The rows of each matrix lie in a flat space through zero, up to rounding. After each matrix: how many dimensions does the smallest such space have?

[[-53  30  -8  18  14 -18  11  14 -14  -3  -9 -20 -34  -5   9  29 -14  16
   -6   4]
 [ 30  50  14  18  16 -15  11  32  -3  13 -18 -20 -40 -17 -15 -24  14  15
   -1 -31]
 [ -8  14 -55 -19   9   7  -7   6  -9 -16  18   7 -22  -5   9   0  -7 -11
    7   0]
 [ 18  18 -19 -14  -1   9 -17  21 -16   7  17  -3 -22   2 -14  -7   7  -3
    5   5]
 [ 14  16   9  -1 -77 -14 -14   6 -23  32  53   2 -15  -1   3   1  37  -7
  -51  32]
 [-18 -15   7   9 -14  11  16 -20   5  -7 -13  18  21   0  23  -5 -28   6
  -23   3]
 [ 11  11  -7 -17 -14  16 -31  17 -20  16  31   2 -12  12 -17  13  -1   0
   -8  23]
 [ 14  32   6  21   6 -20  17 -26  38 -10  -2  20   0 -27  31   2 -18   2
  -37 -43]
 [-14  -3  -9 -16 -23   5 -20  38 -48  22  20 -27 -26  20 -30   4  31   0
   18  46]
 [ -3  13 -16   7  32  -7  16 -10  22 -21 -19   6  -3 -15  16  -3 -18   0
    6 -32]
 [ -9 -18  18  17  53 -13  31  -2  20 -19 -58 -21  12  -5  -6 -14   2   7
   46 -31]
 [-20 -20   7  -3   2  18   2  20 -27   6 -21 -16   0  18 -18  -9  -3  11
   22  24]
 [-34 -40 -22 -22 -15  21 -12   0 -26  -3  12   0  13  23  -4  10  -1  -8
   18  44]
 [ -5 -17  -5   2  -1   0  12 -27  20 -15  -5  18  23  -6  22  -2 -13  -7
   -8 -11]
 [  9 -15   9 -14   3  23 -17  31 -30  16  -6 -18  -4  22 -37 -12  10   6
   30  26]
 [ 29 -24   0  -7   1  -5  13   2   4  -3 -14  -9  10  -2 -12 -37  37 -14
   31  -9]
 [-14  14  -7   7  37 -28  -1 -18  31 -18   2  -3  -1 -13  10  37  -4  -6
   10 -25]
 [ 16  15 -11  -3  -7   6   0   2   0   0   7  11  -8  -7   6 -14  -6  -1
  -14  -8]
 [ -6  -1   7   5 -51 -23  -8 -37  18   6  46  22  18  -8  30  31  10 -14
  -53  12]
 [  4 -31   0   5  32   3  23 -43  46 -32 -31  24  44 -11  26  -9 -25  -8
   12 -37]]
	7

[[ -8  11  -8 -15   5   3  -3  -2 -14   1   9   2  -1  -5  -1  -1  -6  -2
    4   3]
 [ 11 -24  26  27 -12   4  11   5  36  -8 -16   4   5  15 -12  12   0   8
    8   2]
 [ -8  26 -40 -20  13  -1 -24  -8 -38  32  14 -18  -4 -32  10 -24  10 -21
  -24   0]
 [-15  27 -20 -59  15   4 -17  -8 -47   9  27   4   7  -6  14  -7 -18  18
   -7 -16]
 [  5 -12  13  15  -6   1   7   3  18  -7  -8   3   1   8  -6   7   0   3
    6   2]
 [  3   4  -1   4   1 -25  11   4 -13 -27   1   4 -14  10  24  -1  12  -2
    3  -8]
 [ -3  11 -24 -17   7  11 -27  -8 -17  41   7 -17   8 -25   0 -18   2  -6
  -27  -5]
 [ -2   5  -8  -8   3   4  -8  -3  -7  12   4  -4   3  -8  -1  -5  -1  -2
   -6  -1]
 [-14  36 -38 -47  18 -13 -17  -7 -61   7  26  -5  -8 -17  29 -19   1  -5
  -15 -12]
 [  1  -8  32   9  -7 -27  41  12   7 -73  -2  30 -16  42  16  26  -4  16
   41  -2]
 [  9 -16  14  27  -8   1   7   4  26  -2 -14  -1   0   5  -8   5   6  -3
    2   5]
 [  2   4 -18   4   3   4 -17  -4  -5  30  -1 -16   2 -21  -1 -15  10 -14
  -22   1]
 [ -1   5  -4   7   1 -14   8   3  -8 -16   0   2 -12   1  10  -1   8 -10
    6   3]
 [ -5  15 -32  -6   8  10 -25  -8 -17  42   5 -21   1 -34  -5 -21   9 -23
  -25   7]
 [ -1 -12  10  14  -6  24   0  -1  29  16  -8  -1  10  -5 -31   8  -9  -3
    7  17]
 [ -1  12 -24  -7   7  -1 -18  -5 -19  26   5 -15  -1 -21   8 -17   9 -12
  -22  -3]
 [ -6   0  10 -18   0  12   2  -1   1  -4   6  10   8   9  -9   9 -17  16
   11  -1]
 [ -2   8 -21  18   3  -2  -6  -2  -5  16  -3 -14 -10 -23  -3 -12  16 -31
   -8  16]
 [  4   8 -24  -7   6   3 -27  -6 -15  41   2 -22   6 -25   7 -22  11  -8
  -35 -10]
 [  3   2   0 -16   2  -8  -5  -1 -12  -2   5   1   3   7  17  -3  -1  16
  -10 -19]]
	4

[[ -7   6  -7  -7  12   8  -6   7 -29 -22  -5  10 -15 -13  29  10   0   5
    3 -11]
 [  6  -2   9  10 -19  -6  16 -19  43  42   9 -15  24  12 -53 -18  -4  -2
  -10  14]
 [ -7   9  -5  -4   5  10   1  -2 -16  -6  -2   6  -6 -13   8   3  -4   8
   -1  -8]
 [ -7  10  -4  -2   2   9   4  -6  -8   2   0   4  -2 -12  -2  -1  -5   8
   -4  -6]
 [ 12 -19   5   2   1 -17 -13  16   6 -16  -1  -3  -2  21  18   6  12 -16
   10  10]
 [  8  -6  10   9 -17 -10  11 -13  41  34   8 -15  21  16 -44 -15  -1  -6
   -6  15]
 [ -6  16   1   4 -13  11  22 -26  22  40   7  -7  17 -11 -49 -17 -13  13
  -15   0]
 [  7 -19  -2  -6  16 -13 -26  32 -28 -49  -8   9 -21  12  60  20  16 -15
   18  -1]
 [-29  43 -16  -8   6  41  22 -28 -32  16  -1  14  -6 -51 -16  -5 -25  36
  -17 -27]
 [-22  42  -6   2 -16  34  40 -49  16  63   9  -3  21 -39 -76 -25 -30  35
  -28 -12]
 [ -5   9  -2   0  -1   8   7  -8  -1   9   1   1   2  -9 -11  -4  -6   7
   -5  -4]
 [ 10 -15   6   4  -3 -15  -7   9  14  -3   1  -6   4  19   2   1   8 -13
    5  10]
 [-15  24  -6  -2  -2  21  17 -21  -6  21   2   4   3 -26 -24  -8 -15  20
  -12 -12]
 [-13  12 -13 -12  21  16 -11  12 -51 -39  -9  19 -26 -24  50  17  -1  11
    6 -20]
 [ 29 -53   8  -2  18 -44 -49  60 -16 -76 -11   2 -24  50  90  30  37 -44
   35  17]
 [ 10 -18   3  -1   6 -15 -17  20  -5 -25  -4   1  -8  17  30  10  13 -15
   12   6]
 [  0  -4  -4  -5  12  -1 -13  16 -25 -30  -6   8 -15  -1  37  13   6  -3
    9  -5]
 [  5  -2   8   8 -16  -6  13 -15  36  35   7 -13  20  11 -44 -15  -3  -2
   -8  12]
 [  3 -10  -1  -4  10  -6 -15  18 -17 -28  -5   5 -12   6  35  12   9  -8
   10  -1]
 [-11  14  -8  -6  10  15   0  -1 -27 -12  -4  10 -12 -20  17   6  -5  12
   -1 -13]]
	2

[[-62 -13  36   8  22   5  11  -1 -19  45  34  10 -17  -7   8  38  25 -20
   21  -7]
 [-13  10  21  -4  -6  17   2  10  -6   4   2  -7   0 -16 -10  29  -1  -3
    2  13]
 [ 36  21  -7 -12 -15  14 -13  17   3 -17 -26  -8  15 -11 -13  -4  -3  10
  -10   4]
 [  8  -4 -12 -17   8  -8  10  -4  19   2  13   6 -15   8  21 -15   0  12
   -6   1]
 [ 22  -6 -15   8   4 -17 -15   2  -7  -9 -16   2   2  12   0 -33  -1   8
    2 -15]
 [  5  17  14  -8 -17  15   6  11   8  -8   0 -15   1 -13 -11  28  -2   0
  -11  13]
 [ 11   2 -13  10 -15   6  -3 -10  -1 -23 -19  -3  23   0 -14  -6 -18  -8
   -5   7]
 [ -1  10  17  -4   2  11 -10  20 -13  11  -6  -3   0 -14  -8  15  11   2
    6  -2]
 [-19  -6   3  19  -7   8  -1 -13 -15 -12  -8  -1  17  -6 -18  10 -21 -14
    9  14]
 [ 45   4 -17   2  -9  -8 -23  11 -12 -37 -41  -1  12   3  -9 -42 -28  17
   -1   1]
 [ 34   2 -26  13 -16   0 -19  -6  -8 -41 -41  -4  29   0 -22 -31 -35   5
   -2  11]
 [ 10  -7  -8   6   2 -15  -3  -3  -1  -1  -4   5   1  15   8 -19  10  -5
   -3 -21]
 [-17   0  15 -15   2   1  23   0  17  12  29   1 -21   1  19  21   9  -2
   -8   3]
 [ -7 -16 -11   8  12 -13   0 -14  -6   3   0  15   1  14  12 -23  -1  -6
    7 -12]
 [  8 -10 -13  21   0 -11 -14  -8 -18  -9 -22   8  19  12  -6 -25  -1 -12
    5 -19]
 [ 38  29  -4 -15 -33  28  -6  15  10 -42 -31 -19  21 -23 -25  11 -33  13
  -16  35]
 [ 25  -1  -3   0  -1  -2 -18  11 -21 -28 -35  10   9  -1  -1 -33 -26   7
    6   0]
 [-20  -3  10  12   8   0  -8   2 -14  17   5  -5  -2  -6 -12  13   7  -1
   14   1]
 [ 21   2 -10  -6   2 -11  -5   6   9  -1  -2  -3  -8   7   5 -16   6  14
   -5  -8]
 [ -7  13   4   1 -15  13   7  -2  14   1  11 -21   3 -12 -19  35   0   1
   -8  20]]
	7

[[-13 -15 -25  29  10 -24 -48  22  25  -4 -33  -1 -14  21 -61  20  37 -22
   34 -30]
 [-15  40 -57 -21   2 -14 -19  15   1  -2  -7 -22  -7 -35  -7   4   4  31
  -18  -8]
 [-25 -57  69  40 -13   6 -19  -1  24 -16   7  60  -8  32 -49  36  27 -67
   41 -14]
 [ 29 -21  40  48  -9 -11  25  25  -9  -3   9  -7  23  -5  -4  23   5 -18
    6  25]
 [ 10   2 -13  -9  41  -7  23 -26 -34 -21  -9  -3  -7  18   9 -13 -11   2
   -5   6]
 [-24 -14   6 -11  -7  14 -22 -10  23   9  -8  31 -14  20 -12  -2   1 -18
   15 -20]
 [-48 -19 -19  25  23 -22  -4  31   2 -14 -46  79 -19   3 -60  69  -6 -65
   19 -11]
 [ 22  15  -1  25 -26 -10  31  49  -3  23   1 -15  29 -44  19  26 -20   9
  -20  32]
 [ 25   1  24  -9 -34  23   2  -3  18  32  21 -29  16  -1  38 -33  -6  25
   -6   7]
 [ -4  -2 -16  -3 -21   9 -14  23  32  41 -25   8   1   6   3  -4 -13  -2
    7 -10]
 [-33  -7   7   9  -9  -8 -46   1  21 -25  12  13 -16  -5 -49  23  41 -17
   18 -24]
 [ -1 -22  60  -7  -3  31  79 -15 -29   8  13  73  15   0  53  15 -64 -36
  -20  40]
 [-14  -7  -8  23  -7 -14 -19  29  16   1 -16  15  -2  -7 -35  32  13 -21
   13  -8]
 [ 21 -35  32  -5  18  20   3 -44  -1   6  -5   0  -7  66  16 -46  -2 -10
   23 -11]
 [-61  -7 -49  -4   9 -12 -60  19  38   3 -49  53 -35  16 -68  34  17 -38
   30 -47]
 [ 20   4  36  23 -13  -2  69  26 -33  -4  23  15  32 -46  34  36 -34  -7
  -30  52]
 [ 37   4  27   5 -11   1  -6 -20  -6 -13  41 -64  13  -2  17 -34  30  36
   -3   7]
 [-22  31 -67 -18   2 -18 -65   9  25  -2 -17 -36 -21 -10 -38  -7  36  29
    7 -37]
 [ 34 -18  41   6  -5  15  19 -20  -6   7  18 -20  13  23  30 -30  -3   7
    3  12]
 [-30  -8 -14  25   6 -20 -11  32   7 -10 -24  40  -8 -11 -47  52   7 -37
   12  -7]]
	6
